The same things were measured in two ways. Each way mixes the same 8 hidden numbers, adds some noise and spreads widely along 5 directions of its own, which tell nothing about the thing.
(in the rows, 128 means zero)
Some things both ways: the first way, then the second way.
[ 75 200 152 126 116 108 179 174 122 167 117 115  87 143 128 100 150 152
 171 150 129 148  58]
[135 144  95 134 118 117 134 157 133 149 119 111  73 139  97 129 123 153
  87]

[ 97 119 167 165 132 110 144 107 129 139 100  98 112 148  77 102 171 186
 148 151 178 118  79]
[125 113 106  66 104 135 103 120 166 137 143  69 155 145 106 109 168 150
 122]

[ 74 151  96 142 135 100 163 124 125 150 155 121  97 150 135 132 151  99
 159 112 167 142 168]
[ 70 133 100 185 178 141  36 213 156 121 137 119 148  78 221 166 181  92
 180]

[ 57 191 189 107 134 123 151 171 117 128 118 107 100 114 163 118 164 189
 167 153 159 169  99]
[149 150  78  47 108 129 177 111 190  67 140 130 174 151  86  91 168  75
 174]

[139  64 142 129  95 103 127  69 123  86  99 133 106  48 121 161 128 159
 118 141 109 148 129]
[124 121  77 142  59 148  85  53 209 183 141 246 115  99 136 196 197 139
 180]

[198  70 128 136  98 114  49  99 167 134 114 156 136 117  98 134  94 111
  96 140  74 127 175]
[131 100 117 125 108 144 107 136 127 136 149 140 123 138 152 168 170 135
 126]

[ 74 129 150 112 100 121 120 175 107 122 139 117 117 110 148 118 113 162
 146 138 120 159 101]
[166 108 110  89 133 144  92 158 117  79 167 149 146 141 173 152 181 102
 146]

[103 143 103 118 133  98 215 127 108 175 147 132  69 155  97 116 156  90
 172 129 135 167  89]
[113 130 113 117 125 134  85 143 123 125 143 106 121 111 154 144 152 140
 116]

[138  57 132 139  82 136 123  76  90 161 143 123 139 109 112 145  96 163
 102 104 133 124 103]
[122 118 180  98 163 137  78  68 104  96 114 131 152 122 164 123 115 126
 140]

[143 134  74 117 129 117 139 147 118 115 127 113 121 103 102 122 136  87
 136 121  84 172 112]
[ 73 114 130 178  74 142  62  85 157 195 118 191  97 113 162 176 174 149
 160]

[107 116 107 140  99 113 151 107 128 138 139 150 117 161 138 165 146 112
 126 139 172  92 127]
[138 142 125  90 129 110 136 147 146 150 167 168 121 125 134  96  87 134
  92]

[168 101 128 120  81 117 108 141 128 155 148 153 121 134 144 164 111 133
 107 137 120 145 148]
[141  87 155 106  94 129 145 151 114 179 185 178 142 146 151 116 118 138
  93]

[106 191  70  83 177 175  95 167 151  66  80 143 185 134 111  99 141  51
 125 102 118 143 120]
[ 99 155  71 163 147 144 112 106 163  85 104 114 137  92 152 189 172 116
 166]

[122 155 108 167 112 120 108 129 112 160 127  88 154 150 100 118 163 168
 119 115 176 119 112]
[146 183 123 131 153 104 183 134 160 125 110 175  73 144  58  75  61 118
 125]

[143 129 107 123 155  98 101 161 159 135 148 112  98 134 117 105 127  78
 163 158  50 181 172]
[ 98 105 133 208 110 120 149 114 175 163  59 158 141 156 114 157 130 109
 167]

[109 135 138 110 100 122 147 148 143 102  96 156 102  99 136 131 106 103
 139 136  98 137 105]
[ 74  91 152 127  28 126  80  87 114 198 131 118 153 128 172 142 192 141
 138]

[107 152 132 124  96 107 124 117 154 133 122 166 112 136 159 153 136 111
 132 148 131  94 146]
[106 156 115  98 112 109 148 121 184 106 126 123 154 130 146 101 126  97
 141]

[141 113 142 165 110 115 146 134 126 190 138 113 106 176  92 122 139 153
 134 127 168 129 118]
[121 147 103 153 153 108 117 164 167 154  92 118 117 122 124 114  91 128
  92]

[141 126 130 100 120 150  95 111 121 115 105 136 158  92 127 133 123 138
 106 127  88 143  97]
[105  87 125 111 127 163  75  71 147 105 144 126 146 122 173 190 181 164
 138]

[211 134 101 114 143 155  70 160 130 163 151 121 166 156 126 132 110 102
  95 101  93 179 175]
[ 99 109 156 131 130 125 144 106 150 135 113 168 145 139 130 105 124 123
 148]

[ 96 169 122 108 126 132 117 141 139 106 106 125 131 115 139 111 135 111
 143 145  81 130  93]
[127 103 117  95 125 155  84 133 117 101 169 117 103 143 149 168 190 152
 134]

[ 99 115 113 136 125  86 166 115 120 125 114 120  82 105  74 103 149 122
 160 135 130 159  98]
[152 134 135 133 107 122 169 140  71 138 151 137  96 139 100 140 129 126
 123]

[123 110 124 124 121 114 161 109 129 171 155 139  98 161 142 148 125 101
 143 133 126 134 150]
[108 121 140  94 121 124 114  99 163 137 127 140 153 125 125  97 129 125
 134]

Other things, the second way, with their names:
Q_738: [100  96 175 110 167 125 162 120 150  81 134 152 187 150 166 102  92 108
 118]
Q_325: [ 94  76 157 221 171 128 103 126 181 199  59 110 154 136 148 156  65 164
  85]
Q_954: [ 99 111 134 175 120 125 142 146 137 164 110 135 132 125 131 141 118 121
 124]
Q_552: [159 124 102  92 107 136 155 104 131 138 157 121 156 112 111 131 126 134
 103]
Q_135: [159 169 116  92 135 139 155  81  87  69 140 111 147  91  94 129 134 100
 164]
Q_919: [109 130  86 153 134 134  80 124 183 131  91  94 134 121 143 167 155 133
 130]
Q_188: [147 120  91 117 186 152 133 167 146  76 184 167  82 133 155 180 131 146
 101]
Q_357: [ 88 133 108 133 126 139 129 114 144 112 131 110 176  92 159 143 164 108
 154]
Q_397: [109  92 190 171 153 108 145 195  76 136 102  69 147 173 186 128  75 123
  59]
Q_579: [108 115 147   4 143 129 129 116 168  46 165 113 228 141 186  63 146  91
 138]
Q_641: [121 166 112 134 172 134 125 126 143  86 114 130  63 128  96 131 122 135
 159]
Q_857: [101  62 176 182 139 147 131 140  78 189 118  57 164 118 157 175  95 175
  65]
Q_583: [103 139 107 157 119 124 149 161 110 138 114  84 146 110 126 138 149 109
 141]
Q_973: [121 112 117 145  55 137 163 105 105 194 148 111 137 119 105 166 166 146
 131]
Q_724: [ 95 131 152 134 154 102 155 177 122  80  86  69 179 153 152  88 119  77
 137]
Q_535: [ 89 155  90 155 110 118 125 154 144 150 101 105  83 127 101 132 152 139
 121]
Q_916: [158 149 136 131 175 111 228 168  84  95 131 121 107 140  88 108  51 124
  68]
Q_443: [135 125 119 171 181 145 165  83 140 134 104 143 112 107  91 170  69 169
 107]
Q_412: [167 208  71 154  76  97 201 120 122 163 139 227  79  89  78 139 114  82
 145]
Q_218: [116 140 152 165 125 131 102 107  90 114  92 111 149 106 153 155 147  98
 181]
Q_568: [130 143 122 134 179 112  86 153 139  81  87 114 107 143 164 139 108 121
  98]
Q_128: [108  94 200 123 183 130 169 148  73  88 122 102 135 168 146 106  81 138
  92]
Q_131: [111 142 135 180 171 120  84 153 137 137  95 147 127 109 169 142 108 112
 131]
Q_575: [123  91  97 141 141 165 126 169 137 104 169 123  94 145 133 190 188 146
 151]
Q_388: [ 98 135  93 193 165 113 108 121 227 177  75 195 103 113 136 148  79 151
  88]
Q_654: [112 157  99 148 177 142 119  53 172 103  83 112 138  83 103 153  99 151
 138]
Q_370: [154  88 116 112 108 144 142 174 104 190 184 120  72 156  86 141 123 192
  70]
Q_83: [102 140 120 131 124 123 121 131 158 110 120 156 105 146 126 125 148 114
 156]
Q_673: [159 109 158  68 130 135 181 129  82  81 200 180 174 125 162 114 117  99
 123]
Q_220: [138 123 101  81 135 140  98  78 178 104 126 122 132 135 124 142 140 158
 111]
Q_889: [130 134 102  93 111 128 187 139 137  93 155  98 175 125 126 122 147  98
 129]
Q_926: [129 167 112  99 112 109 189 143 124 112 124  90 143 122  86  84 118  97
 130]
Q_342: [113 112 127 120 219 140 107 164 177  75 135 131 139 126 172 133 104 137
 114]
Q_931: [100  99 125 128 105 131 125 134 160 150 143 139 130 145 157 145 140 144
 106]

Some of these things the first way, each followed by its name:
[ 94 129 158 128 134 114 170  86 144 105  72 144  96  98 112 136 171 149
 146 140 176 129 116]
Q_889
[ 99 155 176 127  99 129 108 133 140 125 109 137 117 102 174 147 117 160
 128 133 125 125 144]
Q_954
[120 127 148  90 132 129 180  94 138 145 114 181  84 114 154 160 123  93
 141 113 138 153 169]
Q_357
[117 169 116 134 121 114 137 128 133 136 122 111 109 111 137 124 141 116
 145 131  96 138 122]
Q_83
[ 83 139 125 145  97 138 111 137 149 118 108 129 138 154 162 130  94  95
 138 141  92  59 110]
Q_568
[118 157 151 135 120 137 115 157 149 159 124 129 120 157 144 116 105 124
 139 122 128 135 158]
Q_724
[125 148 123 134 140 133 124 142 158 136  99 151 134 163  93 111 142  94
 130 112 166 137 143]
Q_926
[163 131  61 147 159 133 117 101 112 162 154  96 166 185  90 133 176 112
 112 117 158 128 133]
Q_342
[ 91 194 121 117 128 153 138 148 110 126 114 101 153 121 161 123 141 135
 130 121 108 129  84]
Q_128
[147 129 161 146 100  93  84 110 157 168 131 136 121 143 121 126 135 160
 126 165 115 113 143]
Q_370
[121 175 145 128 131 103  75 114 143 118 104 102 131  80 122 108 165 177
 133 147 100 156 128]
Q_575
[131 131 124 130 128 134  74 153 132 164 172 114 155 192 141 130 133 142
 117 146 127 119 141]
Q_325
[188  71  42 141 184 124 164  72 142 133 134 141 126 202  57 146 176  28
 128 125 155 131 157]
Q_579
[123 136 203 122  93 123 126 122 148 170 105 162  89  98 149 139 100 168
 128 116 140 156 164]
Q_583
[ 82  86 117 130 118 119 120 111 129 113 117 140 112 103 101 110  99 101
 143 107 121 141 142]
Q_218
[ 98 145  90  67 156 156 121 167 128 130 145 175 151 156 119 109 107  46
 135  89 132 173 142]
Q_135
[ 89 136 171 156 105 136  93 121 134 107  78 111 151 109 114 115 134 192
 123 135 154  93  95]
Q_919
